The first 7 rows are patterns. Each new row is the sum of 2 different patterns, raised or lowered, with some noise. Before adding, each is slid sideways (what falls off one end comes back at the other) and multiplied by a number that may be negative. Names go in the order of the patterns.
Known rows, each followed by the names of its patterns:
[ -7,   6, -16,  -4,  -1,  -3,  -5,  11, -14,  -1,  -1, -10,  -7, -14,  -1,
  -1,  -6,  -7, -16,   1,  -2, -11,  -2,  -2,   1,  -4,  -7,   2,  -6, -14,
  -5,   4,  -6,  -3,  -4,  -1,   1,  -3, -13,  -2,  -9,  -6,   7,   4] -> j_906
[  4,   0,   0,   3,   4,  -1,  -2,  -2,   1,  -5,   3,   5,  -3,  15,   4,
   3,  -9,  -6, -18,  -1,   1,  -1,   1,  -3, -16,   0,  -2,   0,  -1,  -8,
  -4,  10,  18,   0,  -2,  -4,  -2,   0,  -7, -11,   2,  -5,   0,  -7] -> j_607
[ -1,  -2,  -1,   5,  -2,   4,   0,  -9,   0,  -2,  16,  -2,  -3,   5, -10,
  -5,   5,   0,  -1,   4,  -2,  -6,  -2,  -1,  -4,  -4,  10,  -7,   2,   5,
  -4,   0,   2,   5,  -1,   2,  -4,  -6,   1,   0,  -4,  10,   3,   4] -> j_377
[  9,   4,   0,   4,   1,  -6,   2,   1,  -2,   4,  -3, -15,  -1,   8,  -6,
  -6,   1,   0,  -8,   0,   0,  -4,   2,  -1, -17,  -3,   0,  18,  -2,  -1,
   1,  -9,  -9,  -3,  10,   1,   7,  -8,  11,  -2,   5,   0,   0,   0] -> j_89
[ -2,  18,  -3, -10,  -3,  -3,  -1,  -5,  -2,  -4,  -2,  -4,  -1, -13,   0,
   3,  -7,   5,  10,   0,   2,  -5,  18, -14,   1,   3,   4,  -2, -11,   1,
   6,  15,  -9, -11,   5,  13,   6,  -9,   0,   2,  10,  -5,   4,  -1] -> j_819
[ -3,   6,  -1,   0,  -9,  -2,   0,  -5,  18,   3,   6,  -5,   0,  -3,  -1,
  18,   2,  -5,   0,  -3,   7,   1,   2, -18,   6,   7,   4,  -8,   0,  -2,
  -1,   7,  -1,  -1,  18,   3, -12,   0,   5,  -1,   4,   0,   7, -13] -> j_898
[ -9,  -5,   0,  -9,  -3,  11,  -5,   5,   1,  11,   4, -14,  -1,  -4,  -9,
   1,   0,  -9,   0,  -4,   1,   4,  -6,  -8, -11,  -1,  -5,  -7,   1,   3,
  -5,   1,  -4,   7,  -4,  -7,  -8,  -1,   3,   1,   2,  -2,   3,  -3] -> j_798

New rows. What belongs after each?
[ 8,  7,  7,  7,  2, 10, 10, 21, -1, -4, 14,  4,  9, -1, 14, 14, 30,  6,
  9,  8,  6, 23, 19,  1,  8,  5,  8, 12,  9, -3, -8,  5,  9,  1,  8, 10,
  9, 22, 13, 12,  9, 12, 16, -2] -> j_607 j_819
[-15,  -8, -13, -15,  -5,  -7, -19,  -3, -12,   1, -15, -10, -13,  -8,   0,
   1,  -4,  -9,  -3,  -6, -18,  -7,  -3, -15,   3,   9,  -7,  -8,  -9, -11,
  -2, -19,  -8,  -8, -15, -19,  -5, -13,  -5, -11, -11,  -3,  -2,   3] -> j_607 j_798
[ 8,  6,  9,  8, 14, 14, 14, 13,  8,  6, 11,  6, 11, 12, 14, 21, 15, 18,
 -1,  5, -6, 13, 11, 11,  8,  4, -4, 12,  6, 19, 13,  7,  7, 20, 30, 14,
  8, 11,  9,  4,  4, -1, 23,  5] -> j_607 j_377
[  8,  13,  -6,  20,   6, -13,   0,  -2,   5,   7,   1,   5, -16,   4,   8,
  -5,   3,  -3,   4,   4,  -4,  22,   3,  -2,  -3,   8,  -1,   2,  18,   6,
   1,   4,  -7,  10,  -1,   2,  -4,  15,   5,  14, -13,   2,   5,   4] -> j_906 j_898
[13,  2, 11, 11, 11,  4,  6, 12,  7, -1,  8,  4,  8,  5, 27,  5, 10,  6,
 12,  4,  3, 19, 11, 22,  5, 20, 10,  3,  9,  7, 13, 18, 15, 12,  1, 11,
  8, 11, 13,  3, 13,  6,  9,  5] -> j_89 j_898
[ 25,   5,   7,   6,  -2,  -4,  -3,  13,   7,   6,  -4,  25,   0,  14,   6,
  13,   9,   3,   7,   2,   4,   8,   1,   3,   6,   0,  12,   5, -12,   1,
   7,   0,  -4,   2,   6,   1,   3,   8,   0,  12,   2, -17,  -3,   4] -> j_89 j_798
[ -4,   8,   5,   2,  -4, -17,  -5,   4,  -4,   3,   0,   0,  -4,  19,  -5,
 -18,  -1,  -1,  -3, -11,  -6,   5,   0,   3,  -9,  -5,   6,   6,  -6,   2,
  -5,  -6,  -3,  14,   9,  -6,   3,   5,   2,  -4,   1,   0, -12, -11] -> j_898 j_798
[ -6,  -9,  -9,  -5,  -8, -11, -15,  -8,  -9,  -3, -13,  -6, -24,  -5,   4,
  -6, -10, -25, -10,  -7, -10,  -1,  -4,  -3,  -8, -15, -14,  -3,  -4,  -5,
  -7,  -3, -13, -20,   1, -11, -13,  -9, -10, -10, -16,   3,  -8,  -1] -> j_377 j_898
[ -1,  10,  11,   4,  14,   3,   1, -10,   0,  -3,   2,   5,   9,   0,  -3,
   3,  -2,  10,  -3,   3,  -3,   2,   5,  -1,  -2,   3,   1,   8,   5,   9,
  -5,  -2,  -6,  -1,   5,  15,   4,  -6,  -1,   6,   1,   4,   8,  -1] -> j_607 j_89
[ -5,  -8,  -8, -11, -18, -14, -10,  18, -11, -22,   0, -14, -16,  -6,  -3,
 -12,  -8,  -8, -18, -11,   4, -11, -14, -15, -14,  -7,  -5,  -8,   0,  -6,
 -12, -12, -14,  -7, -25,  -8, -16, -14,  -3,  -7, -14, -14, -13, -14] -> j_377 j_89
[  6,  -5,  -7,   6,  -4,  -2, -21,  12,  -3,  -7,  -1,   7,   7,   2,  -5,
  -6,   7,   5, -10, -11,  -1,  11,   5,  -1,  -4,   3,  -8,  -2,   4, -20,
   1,  19,  -1,   7,   3,  14,   7,  -6,   2,   1,  -4,  14,   1,  -7] -> j_819 j_798
[ -8,  -3, -13,  -9,  -1,  -8,  -8, -11,  10, -21,  -5,  -2,  -7, -10, -13,
  -5,  -3,   5, -15, -19,  -4,   2,  -5,  -8,  -5,  -4,   0, -12,  -5,  -5,
 -10,   7,  -9, -20,  -9, -10,   2, -13, -10,  -7, -13, -14,  -5, -18] -> j_377 j_819
[11,  5, 11,  6,  9,  4,  7,  8,  9, -1, 15, 13,  4, 17, 17, 13, 22,  8,
 20,  4, 16, 13, 15, 15,  3, 12, 20, 22,  5, 14, 17, 22,  3,  5, 12, 13,
 24, 14, 19,  3,  9, 20, 14, -5] -> j_89 j_819
[ 4, 14,  3, 17,  8, 11,  3, 10, 12, 21, 11, 10, 15,  6, -2, 11,  8,  7,
  4,  5, -3,  9, 15, -3, -2,  6,  6, -3,  9, 12,  6,  8, 11, -9, -7, 10,
 20,  4, -2,  3,  6, -3,  5, 22] -> j_89 j_798
[14, 16,  6,  2,  9, 22, 21, -2, -6, 15, 25, 18,  3,  9, 13, 19, -3, 10,
  9,  1, 27, 16, -3, 13, 10, 19, 10, -3,  6,  5, -1, 10, -3,  3, 13, -1,
 15, 26,  7,  7, -3, 27, -7,  5] -> j_819 j_798
[ 7,  6, 15, 12, -4,  4, -7, -2,  2,  3,  5, 10, -1, 12, -2,  0, -1, -6,
  2, 11, -9,  7, 10, -4,  3, -7, 13,  2, -4, -4, -7, 10,  6,  2,  5,  9,
  7, -3, -2,  9, -4, -6, 15,  5] -> j_906 j_798
[ -9,  -7, -13, -10,  14,   4,  -1,   4,  -1, -13,   2,  -6,   3,  -3,  -6,
  -2,   5,   2,  -2,  11,   3,  -2, -20,   3,  -1,  -5,  -1,   7,  -1,   3,
   0, -11,  -3,   0,   0,  -4,   2,   7,  -8,   3,   2,  -5, -10,   1] -> j_377 j_798
[ -7,  -2, -17,  -3,   3,  -9,   1,   1,  -9,  -1,   9,  -6,  -6,   5,   2,
  -5,  -1,   4, -12,   1,  -3, -10,   0,   8,  -3,  -7, -15,  -3,   1,  -1,
   2,   3,   1, -16,  -6, -12,   3, -11,  -1, -11,  -1,  -7,  -5,  -3] -> j_377 j_89
[  7,   0, -19,  -2,  -8,   3,  -5, -19, -10, -10, -15,  -4, -16, -13,  -3,
 -13,   0,   6,  -9, -11, -17,  10, -22, -11,   0,   2, -11, -13,  -8,   4,
   5, -20, -22,  -4,   7,   3, -12,  -5,  -2,   2, -17,  -7,  -7, -15] -> j_819 j_798
[  1,   1,  20,   3,  25,   9,  17,  17, -10,   5,   7,   3,   9,  12,   1,
   6,   5,   9,  11,   1,  10,  -6,   9,   9,   1,  12,  13,   7,  11,   8,
  13,   1,   4,   2,   5,  20,  12,  15,   8,  11,   7,   5,   4,  12] -> j_377 j_798
[ 11,  -4,   8,   3,   6, -13,   8,  11,   0,   9,   8,   1,   0,  10,   0,
  11,   8,  -1,   7,  10,   0,  -1,   1,  10,   5,   1,   2,   4,   3,  -4,
  13,   9,  10, -11,   3,   4,  -5,  14,   6,   0,   9,   7,   0,  10] -> j_377 j_798
[ -2,  -1,  -2,  -5,   4,  -7,  -8,  -2,   5,  -9,  -7,   4,  -5,   4,  -1,
  -1,   5, -16, -15,  -5,  -5,  -5,   9,   4, -20,   6, -12,  -4,   0,  -9,
  -6,  10,   0,  -6,  -6, -11,   0, -14,   2,   0,  -9,  -6, -14, -12] -> j_906 j_898
[ -7,  -9,  10,  -4, -17,  -8,   9, -11,   1,   0,  -1, -16,  -7,   5,  -6,
  -2, -15, -11,  -2, -10,  10,   7,   4,  -5,  -6,  -9,  -7,  16,  -5,  -6,
  -5, -14,   1,  -3,  10, -24,   0,   6,  -9, -17,  -1,  -6,  -6,   5] -> j_377 j_898
[ -2,   4,  30,   6,   0,   0,   6,  10,   0,  24,  10,  13,   2,   8,  -7,
   8,  25,   4,   8,  20,   8,  17,   6,  29, -19,  15,  18,  16,   1,   0,
  10,  13,  30,  -1,  -1,  29,  24,   4,   1,  13,  11,  22,   6,  20] -> j_819 j_898
[ -2,   1,  -4, -11,   0,  -4,  -6,  -2,  -3,  -6,  -3,  -4,  -5,  -8,   1,
  -7, -11,  -1,  -7,   4,   2,  12,  -4,  -1,  -6,  -7,   1,   6,  -6,   5,
   0,  -1,  -1,  -2,  -9, -11,  -5,   0,  -2, -10,  -3,   0,  15,  -6] -> j_607 j_377
[  0,  -1,  -4,  -8,   3,  -2,  -5,  16,  -2,   8,   9,   0, -11,   4,  20,
   0,  -6,   7,  -4,   4,   5,  -1, -14,  19,   8,   1, -22,   2,   0,  -3,
  13,   8,   1,   6,   2, -16,   6,  -7,   0,  -2,   0,   4, -12,  -9] -> j_89 j_898
[  5,   4,  -2,  -9,  15,   5,   1,  12, -23,   6,  13,   7,   6,  14,   1,
   7,   8,  -1,   4,  -3,  18,   3,   0,   8, -10,  -4,   4,  -4,   7, -12,
  20,   3,  -2,   3,   3,   6,   2,   3, -13,  12,  13,  -1,  -7,  -3] -> j_906 j_819
[11,  9, 15, 15, 16, 18,  0, 13, 18,  8, 27, 17, 12, 14, 14,  3, 19, 16,
 17, 15, 27, 26, 15,  6, 11,  3, 24, 12, 12, 21, 11, -1, 12, 13, 18, 10,
 11, 19, 22, 22, 16, 13, 12, 10] -> j_906 j_607
[ -4, -13,  -7,  -9,  -8,  -6, -10,  11,  -1,  -2, -16,  -5, -14, -10,  16,
   0, -14,   0, -16,  -2,  -5,  -4, -23,   6,  -7,  -2, -13, -11, -11, -15,
   2,  -5,  -8,   6, -13, -14,  -5,  -7,  -6,  -3,  -3,  -1, -19,  -6] -> j_906 j_898
[ -6, -16,  -3, -14,  20,   8,   1,   2,  -9,  -5,  -3,  12,   2,  10,  -7,
  23,  -2,   4,   4,  -4,  -7,   8,   2,   5, -12,  14,  -7,  -2,  -1,   1,
  12,  -3, -20, -14,  16,   3, -11, -10,  -7,   0,  -1,  -1, -12,   6] -> j_89 j_819
[-17,  -8,  -9,  -8, -13,  -8,   0, -15, -15, -12,  -2, -19, -13, -14, -13,
 -13, -12, -16, -11, -17, -10,  -9, -14, -12, -23, -22, -15,  -4,  -7,   3,
  -5, -20,  -9, -12, -14,   0, -18, -10, -11, -12,  -6, -15, -20, -28] -> j_906 j_607
[21, 11, 18, 13, 12,  2, 10, 15, 14, -1, 11,  4, 14, 11, 11, -8, 10, 14,
  9,  3, 12,  7,  8, 17,  8, 10, 29, 12, -3, 13, 17, 10, 13, 15, 14,  1,
 10, 11, 10, 19,  6,  7, -1,  8] -> j_89 j_898
[-14, -17, -25,  -2,  -3, -24, -23, -23,  -7,  -6, -10, -24,  -2, -26, -13,
  -9, -28, -11,   6, -18,  -9,  -9, -12, -14, -16,  -9,  -7, -14,  -4, -22,
 -12,  -6, -22, -20, -12, -11,  -9, -31,   5, -14, -23, -17,  -5,  -4] -> j_906 j_819
[ -6,   4,  10,  -2,   6,  -9,  10,  12,   7,   4,  -6,   7,   3,   1,   3,
   7,  12,   8,   0,  14,   3, -13,   7,   5,   1,  -3,   0,  16,   6,   7,
   4,   4,   0,   9,  11,  11,   0,   7,   1,   9,  14,   5,   5,  19] -> j_906 j_798
[15,  6, 19, 16, 16,  1,  7, -3, 17,  8,  7,  7,  9,  0, 12, 12, 10, 13,
  4,  2, 15, 27,  8,  8, 18,  8, 15,  8, 12, 15,  0, 10,  4, 10, 13, 13,
  8, 15,  8, 10, 13, 10,  6,  7] -> j_607 j_798
[ -6,   0,   2,   4,   7,   5,   1,   3,  -3,  -7,   3,  13,   6,  -3,   4,
   8,  17,   1,  13,   6,   1,   6,   3,   5,   8,   3,   9, -11,   7,   2,
   8,   8,  10,   6,  -9,   4,   9,   3,  10,   2,   3,  12,  21,   3] -> j_607 j_898
[12, 12, 21, 11, 28, 15, 15,  7, 18, -2, 20, 16,  4, 11, 16, -8, 27, 16,
 15, 14, 10, -1, 35, 30, 13, 19, 14, 23, 13,  6,  8, 19, 22, 11,  8, 26,
 14, 12, 14, 21, 18,  8, 16, 27] -> j_906 j_607
[  0, -11,   0,  -6, -10,   0,   0,  -4,   9,  -1, -10,   0,   1,  -8,   1,
  -6,   1,  -4,   0,  -1,   3, -11,  -8,  -2,  -3,  -7,  19,  -8,   4,  -3,
  -6,  -6, -11,  13,  -1,  -8,  -6, -13,   6,  -2,  -5, -13,   3,   4] -> j_906 j_898
[ -6,   7,   2,   9,   1, -11,   3,   7,  25,  -4,  -8,  11,   4,   4,   0,
   3,   3,  13,  -1,   1,   1,   0,  13,  -3,   4,  -2,   3,   6,  -3,   3,
   2,   5,   0,   4,  -9,  -2,   6,  -3,   3,  18,   7,   6,  -1,  13] -> j_377 j_819
[ -5,  -5,   6,  -5, -16,  -3,  -7,  -5,  -2,  -3, -14,  -3,  -2,   3, -14,
 -13,  -8,  -2,  -1,  -4,  -6,   8,   0, -14, -11,  -2, -11,  -3,   2,   4,
 -16,  -1, -10,  -7,  -3, -11,  -8,   4, -18,   9,  -2,  -7, -11, -13] -> j_906 j_898
[ 11,  12,  -4,   1,  -1,   1,  -2,  18,   2,  -3,   0,   2,  10,   3,  -8,
  -9,  -9,  -1,  -1,   5,   0,   6,   9, -12,   1,   4,   6,   1,  -5,   0,
  -2,   8,  -5,  -3,  -1,   3,   4,  -2,  -3,  -2, -10,  -2, -14,   5] -> j_607 j_898
[14, 15,  8,  8, 25,  2,  8,  9,  7, -5, 11, 12,  4, 11, 10, -1, 14, 18,
 11,  4, 16,  2,  9,  1, 18, 10,  4, 12,  9, 16, 14,  6,  8, -6, -8,  1,
 10, 18, 16, 21, -7,  5, 13,  7] -> j_607 j_898
[  1,   7,   7,  -6,   2,   0,   0,   4,   3,  -3,   6,  -2,  -6,   9,   8,
   0, -13,   5,   5,  -7,   9,   6,  -4,   4,   2, -10,   3,   6,  14,   1,
   3,   6, -12,   2,  -3,   4,   6,   7,  -3,   5,   1,   2,   5,   7] -> j_377 j_89
[ 4,  1, 19, 20, -4,  4,  9, 22,  7,  9,  1, 17, 11, 11, 14,  8, 15, 14,
 14, 17, 10, 18, 13, 18,  4, 13, 17, 23, 11,  4, 15,  7, -1, 22, 12, 17,
 -6, 24,  9,  9, 18, 13, 17,  9] -> j_819 j_898
[-24, -12,  -2, -13,  -4,  -9,  -5,  -6,  -3, -10,  -9, -10,   2, -12,  -9,
   0, -17,  -9,  -8,  -9, -14, -28, -11, -11, -10, -15,  -6,  -3, -24, -15,
 -25,  -1,   0, -20, -25,  -7,  12, -10, -13, -21,  -8, -14, -16, -16] -> j_607 j_819
[ 11,  10,  10,  13,   0,   5,  14,   5,   8,  14,   5,   9,  14,  11,  12,
  25,  12,  -2,  12,  17,   8,  10,  12,  10,  11,  17,   6,   7,  24,  10,
  10, -11,  12,  13,  10,  16,  23,  12,  -8,  10,  -2,  15,  -8,   8] -> j_89 j_798
[ -5,   2, -11,   6,   0,  -5,   7,   6,   4, -13,   0,  -1,   9, -12,   7,
  -4, -11,   3,  -7, -12, -17,  -7,   7,  -2,   8,   5,  -4,   0,   1,   1,
  17,  -1, -14,   9,  12,   7,   0,   9,   5,  -3,  -1,   1,  -2,  17] -> j_89 j_798
[24, 10,  3,  1,  2,  8,  5,  8, 12,  1,  0,  0,  9,  5, 12,  5, -6,  4,
 14, 19,  5, 16, -2,  8, 11, -1, -1, 10,  9,  7,  5,  5,  3, 10, 10,  7,
 15,  9,  8,  6,  3, 10, 16,  5] -> j_607 j_377
[  3,   3,   9,  -6,   6,  -3,  -6,  -5,  -6,   4,   4,  -5,   1, -11,   4,
   8,  -6,   3,  -8,   5,   2,  -7,  10,   2,  -9,  -1,   6,  -3,   3,   5,
   4,   5,   2,  -3,  -4,   3,  -2,   3,   8,  -1,   7, -11,   0,   0] -> j_906 j_377
[-14, -14,   1, -15, -18, -15, -11, -10,  -4,  -3, -10,  -4,  -6, -23, -13,
 -14, -15,  -1, -14, -12,   1, -16, -10, -13, -13, -16,   1, -25,  -9,  -2,
 -13, -17, -15,  -7, -22,  -9, -20, -23, -19, -15,  -8, -11,  -7,  -2] -> j_906 j_798
[-11,  -8,   0,   5,   5, -22,  -3,   5,  -7,  -5,  -8,  -8,  -4,   4,  -8,
  -6,  -2,   2,  -8,  -5,  -7, -11,  -8,  -3, -14,  -4,   5,   2,  -7, -14,
  -5, -11, -13,  -3,  -6,   2,  -4,  -3,  11,  -4,  -7,   5, -22,  -5] -> j_898 j_798
[ -7,  -4, -10, -11, -13,  -9, -13, -17,   2, -13,   3,  -2,  15,  -1, -19,
  -8, -12, -13,   5,  -7, -13,  -8, -11,  -2,  -1, -16, -24, -17,  -7,  -8,
 -11,  -6,   0,  -5,  -6,  -8,  -1,  -6, -16, -13,  -8,  -5,  -7,  -3] -> j_607 j_798
[-13, -17, -26,  -7,  -3, -10, -17,  -8,  -6, -15,  -8,  -9,  -6, -12,  -1,
  -8, -16, -11, -17, -18, -15, -13,  -7, -27,   2, -13, -22, -16, -15,  -4,
  -7, -12, -28,   2, -10, -16, -22, -17,  -3,  -2, -21, -21,  -6, -21] -> j_906 j_819
[-13,  -3, -19, -18, -13, -14, -20, -11, -19, -15,  -6, -17, -24,  -6, -11,
   6, -16,   0, -18, -19, -18, -11,  -3, -16,  -4, -15,   9, -19, -13,  -7,
  -2,  -7,  -9,  -7,  -9,   0, -14, -13,  -9, -11,   0,  -9, -21, -25] -> j_89 j_819
[-19,  -4, -24, -14,  -1, -11, -10, -14,  -7, -12,  -5,  -4,  -9, -10,   0,
 -20, -16,  -9, -13, -16, -11, -15,  -5, -25,  -2,  -5, -13, -11, -23,  -3,
  -9, -18, -12,  -1,  -7, -15, -17, -19,  -5,  -6, -13, -16,  -5, -12] -> j_377 j_819
[11,  7, 20,  6, -2, 10,  3,  1,  4,  5,  3,  2,  5, 13, 10, -2,  2,  0,
  7,  2, -2,  7, 14,  2,  9,  5,  4, -1,  4, -3, 12,  7,  5,  7,  6, -1,
  9, -1,  2, 10,  4, 11, 11,  2] -> j_906 j_798
[16,  2,  7, 16, -4, 10, 11,  2, 10, 13, 15,  9,  6, 20,  7, -1, 13,  4,
 16,  0, 10, 16,  3,  8, -1,  8,  4,  9,  4, -1, 14, 15,  7, 15,  5, -7,
 10, 12,  3, -9,  0, 22,  9, 10] -> j_898 j_798
[ 18,   9,  -7,   0,  -7,  11,   6,   3,   9, -14, -10,  -2,   5,   4,   7,
  -1, -16,   8,  21,   4,   5,  -6,   1,   1,  17,  -8,  -1,  -3,  12,   0,
   8,   5,  -3,   6,   7, -15,   0,  14,   4,  -3,   6,   2,   1,   8] -> j_607 j_898
[  4,  11,  -5,  -5,   7,  -6, -10, -11,  -1,  -4, -10,   7,   4,   3,  -9,
   8,   0, -13,  -5,  -9,  -8,   7,  -4,  -4,  -1, -15,  -7,   5, -14,   3,
  -9,  -4,  -6,  -6, -15,   9,  -8,  -3,   3,   5,   5, -10, -11,   1] -> j_906 j_798
